The first 8 rows are patterns. Each new row is the sum of 2 different patterns, raised or lowered, with some noise. Before adding, each is slid sideways (what falls off one end comes back at the other) and multiplied by a number that may be negative. Names go in the order of the patterns.
(in the rows, 128 means zero)
Known rows, each followed by the names of its patterns:
[109 132  98 121 106  98 117 150 155 156 107 137 146  97 147 109 143 125
 132 143 126 161 113 137 144 127 134 134 143 153 139 158 132]  C
[132 115 120 111 145 168 109 128 125 136 116 143 127 109 135 137 157 109
 100 133 151 111 147  99 107 131 143 153 109 112 120 116 128]  Y
[ 89 123 109 128 127 127 118 146  66 117 104 125 130 138 126 118 112 165
 111 145 112 154 111 136 103 148 125 137 102 137 124 137 126]  E
[107 153 132 105 107 122 162 137 144 144 119 126 152 132 124  77 103 157
 137 143 142 163 125 136 120 112 155 145 108  86 135 152  73]  P
[119 122 148 129 106 142 110 119 151 110 168 139 136 133 129 142 130 105
 140 146 151 118 120 132 111 139  87 107 183 104 120 147 106]  S
[124 137 133 119 122 104 146 126 163 147 140 142 136 135 116 114 141 132
 150 145  96 113 144 180  93 115 159 137 128 105 159  91 156]  V
[118 120 126 126 102 149 107 102 115 109 102  99 141 117 147 137 119 136
 140 140 106 143 126 123 126  95 116 147 136 125 144 122 156]  G
[130 135 161 108 145 122  95 117 155 116 129 120  95  91 152 118 157 140
 105 134 134 163 142 110 127 141 180 116  94 107 170 108 160]  D

New rows. What belongs after each?
[135 166 187 144 125 120 126 149  99 178 144 157 161 120 136 164 161 144
 136 202 153 114 138 152 169 116  95 176 110 122 164 127 113]  P S
[ 77 122  94  83 100  87 117  90 119 125  91 117 114 138 116  16 103 132
  96 135 119 134  85 112 110  76 140 123  70  78  78 114  47]  P S
[ 59  92  89 117  90  93  92 120 119  90  98 106 106  93 117  77 169 122
  82 116 104  78 114 114 120  60 109  98 102  89 118  79 127]  E S
[124 163 115 131 155 130 101 122 163 169 128 115 147 162 141 179 110 145
 139 176 138 124 142 157 124 141 129 139 153 119 145 149 127]  V D
[ 73 101 140 114 162 131 111 138 137 129  62  76 157 115  92 131 119 107
 119 116 117 103 106  79 108 122  96 138 126 114 105  97 112]  C V
[ 69 110 127  60  85 107 114  81  64 110  57  89  99  80  71  74  74  56
  81  94 101 109 101  90  96  96  84  72 102  89  97  99  44]  V G
[117 118 134  96 143 122 125 134 139 136 133  91 119 113 124 113 130 141
 125 119 167 117 161 115 144 115 135 101 162 123 125 105 128]  E G
[134 160 169 145  80 113 169 188 138 115 147 173 123 158 123 164 176  97
 113 139 122  77 144 144 137 106  82  91 181 131 174 156 101]  P D
[ 78 134 145 128  88 125 112 159 120  76  83 119 111 164 106  95 163  78
 152 129  79  87 112 120 130 111  93  78 131 114 147 141  80]  Y D
[130 136 108 112 105  88 148 154 101 100 141 145 173 118 113  96  86 111
 139 124 144 140  97 123 148 174 101  63 184 141 107 114 155]  Y P
[120 164 115  97 127 139 107 120  80 107 119 142 149  74  87 117 139  88
 108 122 115  93 110 166  72 138 106 126 107 120 108  81 132]  Y V
[ 88  81  90 127  75 117 113  75 114  83  87  81 112 107 104 129  95 112
 124 118  84 118  94  97  93  74 118 125 136 113 140 128 143]  C G
[ 85 129 100 128  93  85 117 154 130  90  87 127 113 114 139 100 147 124
  81 169 114 101 135 133 113 112 112 126 109 140 150  83 110]  Y S
[145 143 154 175 152 161 142 139 151 160 162 136 134 136 146 192 164 160
 185 174 169 200 173 130 148 147 206 139 123 198 165 164 166]  C Y
[128  96 117 135 169 151  94 150 122 102 163 101 177 147 141 144 128 167
 120 115 148 149 154 121 131 146 126 155  96  97 180  90 115]  C S
[116 108 109 107 104 120 111 112  95 118 131 126 107 109 118 124 141 158
 120  94 118  91 107 126  96  95  90 145 133 103 121 112 146]  Y G
[ 85 143  78 149 111 148  78 111  92 106 151  79 108  47  79 113  98  92
  57 130 153 114  69 106  63 133 118  68  78 131 125 109 112]  V D
[169 142 134 106 169 149 140 142 176 100 164  76 148 127 146 112 134 127
 168 126  84 110 132 147 130 153 118 200 102  80 142 142 118]  E S
[125 102 142  81 102 101 139 109 122 108 160  99 111  79 149 122 123 118
 113 159 150  70 115 125  94 141 128 124  94 132  96 102 120]  E S
[134 116  86 137  85 147 139 105 114 105 122  79 143 108  88 126 123 140
  88  69 110 113  98 152  88 124 134 155 170 113  80  89  77]  C Y
[174 160 115 131 114 130 158  98 142  96 135 122 150 121 117 123 156 138
 126 137 117 123 131 143 144 135 136 153 140 127 124 183 142]  E D
[137 115 179 117 151 121 121 116 107 126 143 102 133 119 132 117 128 113
 140 111 112 127 129 104 116 105 109 134 135 126 138 127 120]  E G
[143 167 168 143 137 155 164 127 149 144 165  87 196 158 125 163 132 174
 118 154 113 171 137 143 148 129 139 151 141 143 143 122 144]  V D
[159 147  95 123 125 176 143 128 142 118 138 158 136 131  97  76 158 130
 148 150 178 136 140 120 140 150 163 112 111 131 158  74 129]  E P
[121 150 168 165 151 154 129 153 143 113 116 122 174 151 122 166 114 145
 163 161 129  87 182 128 129 134 134 165 113 168 108 133 131]  C V
[103 152 149 128 125  95 124 146 120 129  66 126 163  95 154 140 143 129
 140 117  88 144 160  91  94 135 128  80  70 137 119  94 102]  P S
[207 221 199 202 170 201 231 161 220 227 211 192 195 206 229 192 223 227
 213 194 216 213 191 180 166 212 248 195 206 237 184 206 191]  P S
[158 165 195 154 124 115 191 152 197 145 146 182 119 178 104 105 187 151
 131 164 122 115 115 185 140 153 171 117 144 176 163 196 144]  S D
[112 136 120 114 168 102 158 136 140 115 140 124 109  96 123 128 132 124
 112 143 117 135  89 116 189  90 126 144  97 119 101 137 138]  S G
[104 106 131 101  98  91  93 118 117  80 137 113  63  82 137 108 124  91
  84  97  94 126 116  76 102 113 167 117  67  84 123  83 103]  P D
[132 141 157 157 115 145 129 136 123 141 111 134 130 148  88 159  91 144
 107 130 118 142 122 149 114 116 146 143 154 127 144 127 172]  E S
[ 86 143 150  90  89 183 129  97 108 120 110 136  78 124 113  88 127 120
 120 122 114 161 145 119 106  83  93 117 111 130 127 134 113]  P D
[112  93 126  67 125  70  77 117  92 110 120 119 112 105  85  89 142 140
  91 132  84 132 145  55 129  94  85 138 117 106  57 118 152]  S D
[105 107 136 109  82  74 100 146 103 118 120 116 114  71  79 141 105 111
 104  53 107 119  83  90 106 117  72  76 120 116 150 122 127]  P S
[143 207 131 109 123 180 121 159 129 151 170 127 164 112  98 131 195 103
 130 147 110 102 146 140 145 164 110 148 149 166 146 101 143]  V D
[116 131  51 115  77 104 103  71 117 110 100 120  99  95 123 104 123 126
 166 108  75 101 108 113 117 112  85  82 117 121  90  85 118]  S D
[111 106  82 102  95 126 122 106 103 113  63 127 107 102  88 143 121  90
  97 140 115 109 124 113 106 114  93 130 116 142  87 119  88]  E V
[112 138 133 123  79 143 129 130  74 119 132 128 112 118 118 161  97 134
 108  99 146 141 125 118 118  96 106 115 171 148 145 107 122]  E D
[119  25  94  89  92 103 116 105  72  86  96  67 108  73  96  68 109  63
 107  94  93  95  96  69  87  91  49  90  54  93  91  88  84]  E G
[176 138 180 163 154 126 138 197 176 192 182 182 186 182 151 159 125 141
 172 146 195 145 194 134 167 181 146 156 107 194 181 149 144]  C Y
[ 98  77  77  90  85  76  76 129  93 109 102 104 117 114 127  82 143 117
  69 120  83  85 133 115 106 102  95 134  90 106 106  88  97]  S G
[ 88 113 103  76  86  87 151 118  81  94  58  73  72 129  62  96 129  77
  76 100 152  67  89 143 119  75  85 113 101 109  60 108  91]  P V
[119 107  66 100  73 125 104 128 134 109  79 149 105 132 129 157  86 123
  81 120 127 112  87  96  98 131 109  75  69 110 135 129  84]  E D
[115 144 128 127 146 126 131 119 154 172 130  97 148  96 150 138 108 107
 125 161 160 124 145 139 108 153 125 151 119  99 157 129 149]  C Y
[163 129 149 131 137 143 147 100 134 105 148 108 153 130 132  98 136 147
 129 109 151 131 128 149 154 122 147 125 133 143 106 180 120]  E V
[146 140 144 120 153 134  80 132 143 112 127  88  89 114 151 117 166 133
 138 120 124 150 136  87 148 114 141 102  84  86 132 124 143]  G D
[135  63  90  73  65  83  52  87  70 114 136 121  58 111 108  76 131 102
  87  94  77  96 107 111  82  78  95 108  98  91  69 122 124]  C D
[ 87 129 107 108  67 136 144  53  97 148 128  80 105 104 145 126 105 123
 119 118 137 128 103  84  80 135 120 127 112 166  96 105  97]  P G
[121  72 113 130 108 122 106 112  73 140 115 136 120 100 127 135 149 146
 106  96 125 130  96  66  71 134 115 156 134 100 143 111  99]  C D
[129 139 150 112 161 113 148 103 145 151 168 109 110 149 168 111 130 128
 153 149 163 141 141 138 137 153 129 211 130 160 123 121 123]  E V
[104 197 130 166 142 142 161  94 129 130 100 140 165  85 114 134 144  61
 135 151 165 138  86 162  97 188 135 116 136 134 166  94 113]  V D
[154 102  99  61 143 130  80 130  96 136  91 142  86 115 110 130 124 141
 131  72 113  49  84  75  67  89 117 142 146  76 113 102  63]  C V
[ 85 130 127  90 158 110 117 118  97 106 102 119  90 117 108 120 106 103
  95 110 103 107  99 114 162 127 104 137 143 129 140 106 103]  C S
[131 142 148 167 102 136 140 134 178 157 109 136 148 158 161 101 148 139
 136 121 162 114 161 178 137 149 180 199 124 138 159 149 133]  P G
[128 123 136 130 113 142 121 112 139 110 166 119 119 118 100 113 146 130
 162 107 159 140 147  89 117  97 165 105 113 149 130 140 116]  C E
[159 139 126 149 137 162 144 141 175 136 183 130 124 120 182 130 154 149
 159 188 114 137 142 135 122 181 118 129 137 131 135 146 127]  Y D
[140 110 104 120  93 155 111 156 116 135 118 120 139 145  98 124 121 135
  95 138  90 137 118 133 112 158 109 145 103 115 153 129 117]  E G
[156 113 120 116 134 118 150  93 107 173 139 116 158 105 137 113 152 116
 126 145 126 108 162 116 174 140 119 136 121 145 135 110 140]  E S
[117 133 211 150 123 160 149 183 142 156 205 156 153 137 167 194 143 165
 159 150 149 161 174 139 129 172 212 197 123 141 151 131 136]  P S
[140 114 119 105 110  98  95  68 111 165  84 121 122 119 101 101 124 114
  75 140  79  84 122  82 124  98 132 109 131 138 104 101 131]  S G
[142 147 141 149 157 121 171 136 174 120 132 134 131 117 121 104 148 149
 163 156 118 167 158 123 156 117 158 144 131 193 142 179 125]  C E
[121 157  97 140  93 148 112 122 154 118 146 121 149 144 183 167 130 165
 144 143 126  93 140 160 166 149 120 118 176 179  99 123 165]  V G
[158 185 148 143 106 115 178 133 145 198 169 138 168 125 127 168 180 129
  96 166 158  89 144 162 176 134 136 150 184 170 169 144 144]  P S
[137 110 149 171 155 102 207 137 129 134 154 166 148 139 126 131 108 131
 136 122 131 138 186 169 112 134 118 112 147 158 121 109 173]  P V
[ 93  99 114  96 111 114 109 124  85 126  77 124  87 113  99  96  84 120
 107 119 113 102 122  99 122 102 112  85 120  93  95  86 135]  E G
[118 103  92 126 124  81 119 111 135 152 136  97 103  80 132 146  98  72
 112 116 108 111 103  91 101 171 113  83 120  85 118 115 107]  V D
[131  92 130 115 120 151 103  85 169 102 120 160 138 100 126 111 111 122
 127 104  86 131 125 147 116  87 132 151 147  89 123 101 135]  S D
